The rows are grouped in 2 different ways at once. Each group adds its own fixed numbers to the row, and there is some noise. The rows also spread widely along 3 directions, which tell nothing about the answers.
Some rows, each with its group in each grouping after it:
[ 10  48   4 -16  -8  11   2 -16  13  12 -14  24 -43 -46 -15 -10 -33  11
  -5  -2  -5   2   8  -7  19 -27   3   3   4]
K771 K54
[ -4  51   1  -8 -14  27  19  -4  31   5  -9  46 -65 -76 -29   5 -21  -7
 -20   0 -29  -6  12   7  19 -63  39  13 -14]
K981 K843
[-14  55  19 -30  -2  29  16 -39  14 -14 -26  48 -48 -47  -4 -21 -19 -17
 -30   4  10  21  18  -4   6 -21  35  16 -11]
K981 K194
[ -9  46  13 -16  11  21  13 -28  14  -2 -34  36 -43 -28 -17 -18 -47   7
 -25   6  17   6   6  -5  13 -20  12  14   5]
K135 K54
[ -7  39  10 -36   5  27  25 -37   7 -10 -15  40 -33 -22   0 -20 -41   4
 -14   2  31  20   9 -11   8  -6  22  10   5]
K135 K843
[ 10  27   2  10  32   9 -14 -16  12   2 -26  30 -28 -27 -11   4 -53   8
  -3  -3   4 -11   0  -5  12  -4 -15  -4  14]
K771 K194
[-15  63  19 -28   6  32  16 -52   1 -20 -42  37 -42 -29 -13 -25 -45  -5
 -40  12  31  28  12 -14  14 -12  22  21   2]
K135 K54
[ -9  53  13  20  27  29  -4 -24  10 -16 -50  41 -43 -35 -26  -7 -58   0
 -40  -3 -12 -15  14  -4  12 -24  19  21  -7]
K981 K54
[ -1  48   6 -31 -22  18  22   4  50  30   9  43 -59 -80 -29 -11  -5  -5
  -2  -6 -33  -4   5  21  16 -65  29   0 -18]
K981 K194
[ 11  26   0 -33  -6   5   7 -13  20  20  10  28 -28 -39  -1  -7 -23  11
  17  -9  10   5   4   1  11 -12  -5 -15   9]
K771 K194
[-20  50  20 -16  27  30  -3 -54  -2 -37 -48  45 -32 -18   6 -19 -37 -17
 -41  -2  31  21  20 -15   0  10  25  24  -5]
K981 K194
[-11  42  18 -24  18  25  13 -49   0 -20 -43  39 -27  -7  -4 -27 -57   3
 -25   3  42  16  12 -16   3  12  13  18  10]
K135 K54
[  3  22  13 -24  27  15 -15 -50 -14 -24 -30  29  -8   5  27 -21 -51   6
  -9  -6  49  19  12 -18   0  40 -10  -3  17]
K771 K194

New rows. What belongs after each?
[  6  57   3 -16  -4  14   4 -14  25  12  -6  35 -55 -65 -17  -3 -17  -2
  -8   9 -18  15   7  -1  32 -40   8   0  -3]
K771 K194
[ -8  41   8 -39 -16  27  23 -24  14  -3  -4  43 -43 -48  -4 -13 -16  -5
 -16  -4   8  11  18  -3   4 -30  32   9 -11]
K981 K843
[ -3  17  10 -35  19  10  16 -26  16  -1 -14  38 -18  -9   4 -20 -44   6
   2 -11  41   4   1   2  -5   7   1  -4  11]
K135 K194
[  5  17  11 -40  -5  18  16 -31   3  -9  -4  40 -16 -15  16 -22 -36   9
  -1 -15  28   1  18  -6 -15  11  20   5  -2]
K981 K843
[ -7  37  10 -43 -10  28  22 -36   4 -15  -7  43 -30 -28   9 -18 -24  -1
 -14  -9  26  15  21 -12  -2  -6  32   7  -7]
K981 K843
[ -4  47   2  18  27  27  10 -11  21  -3 -30  43 -56 -43 -37  11 -52  -1
 -21   8 -14 -17   2   2  21 -47  15  19   1]
K135 K843
[ -3  32   3  -5  13  23  18 -13  22   2 -18  42 -46 -33 -21  -1 -48   6
 -12   1   2  -9   6   0  13 -32  13   9   7]
K135 K843
[-11  49  13 -34   0  22  24 -22  25   6 -13  45 -49 -45 -15 -20 -25  -7
 -10   3  18  13   5   0  16 -29  22   5   1]
K135 K194
[-10  42  12 -19  17  23  14 -22  21   2 -24  47 -42 -38 -14  -9 -37  -3
 -11  -3  15   2   0   0  13 -23  11   6   7]
K135 K194
[ -5  53  13 -29  12  23  -9 -52 -11 -29 -28  33 -32 -21  12 -17 -31  -6
 -27   8  35  40  16 -26  13  12   8   7  10]
K771 K194
[ -4  39   6 -14  -3  26  19 -21  13  -8 -14  42 -39 -43 -10  -5 -31  -4
 -16  -5  -6   2  16   0   6 -26  28  12 -13]
K981 K843
[-10  48  15  -6  14  26   4 -31   9 -12 -43  40 -39 -32 -17 -19 -48  -2
 -32  -7   3  -1  13  -5   7 -12  23  20  -9]
K981 K54
[  0  38   7 -15  -4  23  15  -4  41  18 -10  47 -51 -65 -23  -6 -25  -5
 -12 -10 -20  -7   7  15  12 -45  20   0  -6]
K981 K194
[  3  52   8 -15  10  20  -6 -39   5 -10 -26  34 -38 -37  -3 -11 -32  -7
 -22   7  12  23  12 -15  21  -9   5   4   6]
K771 K194
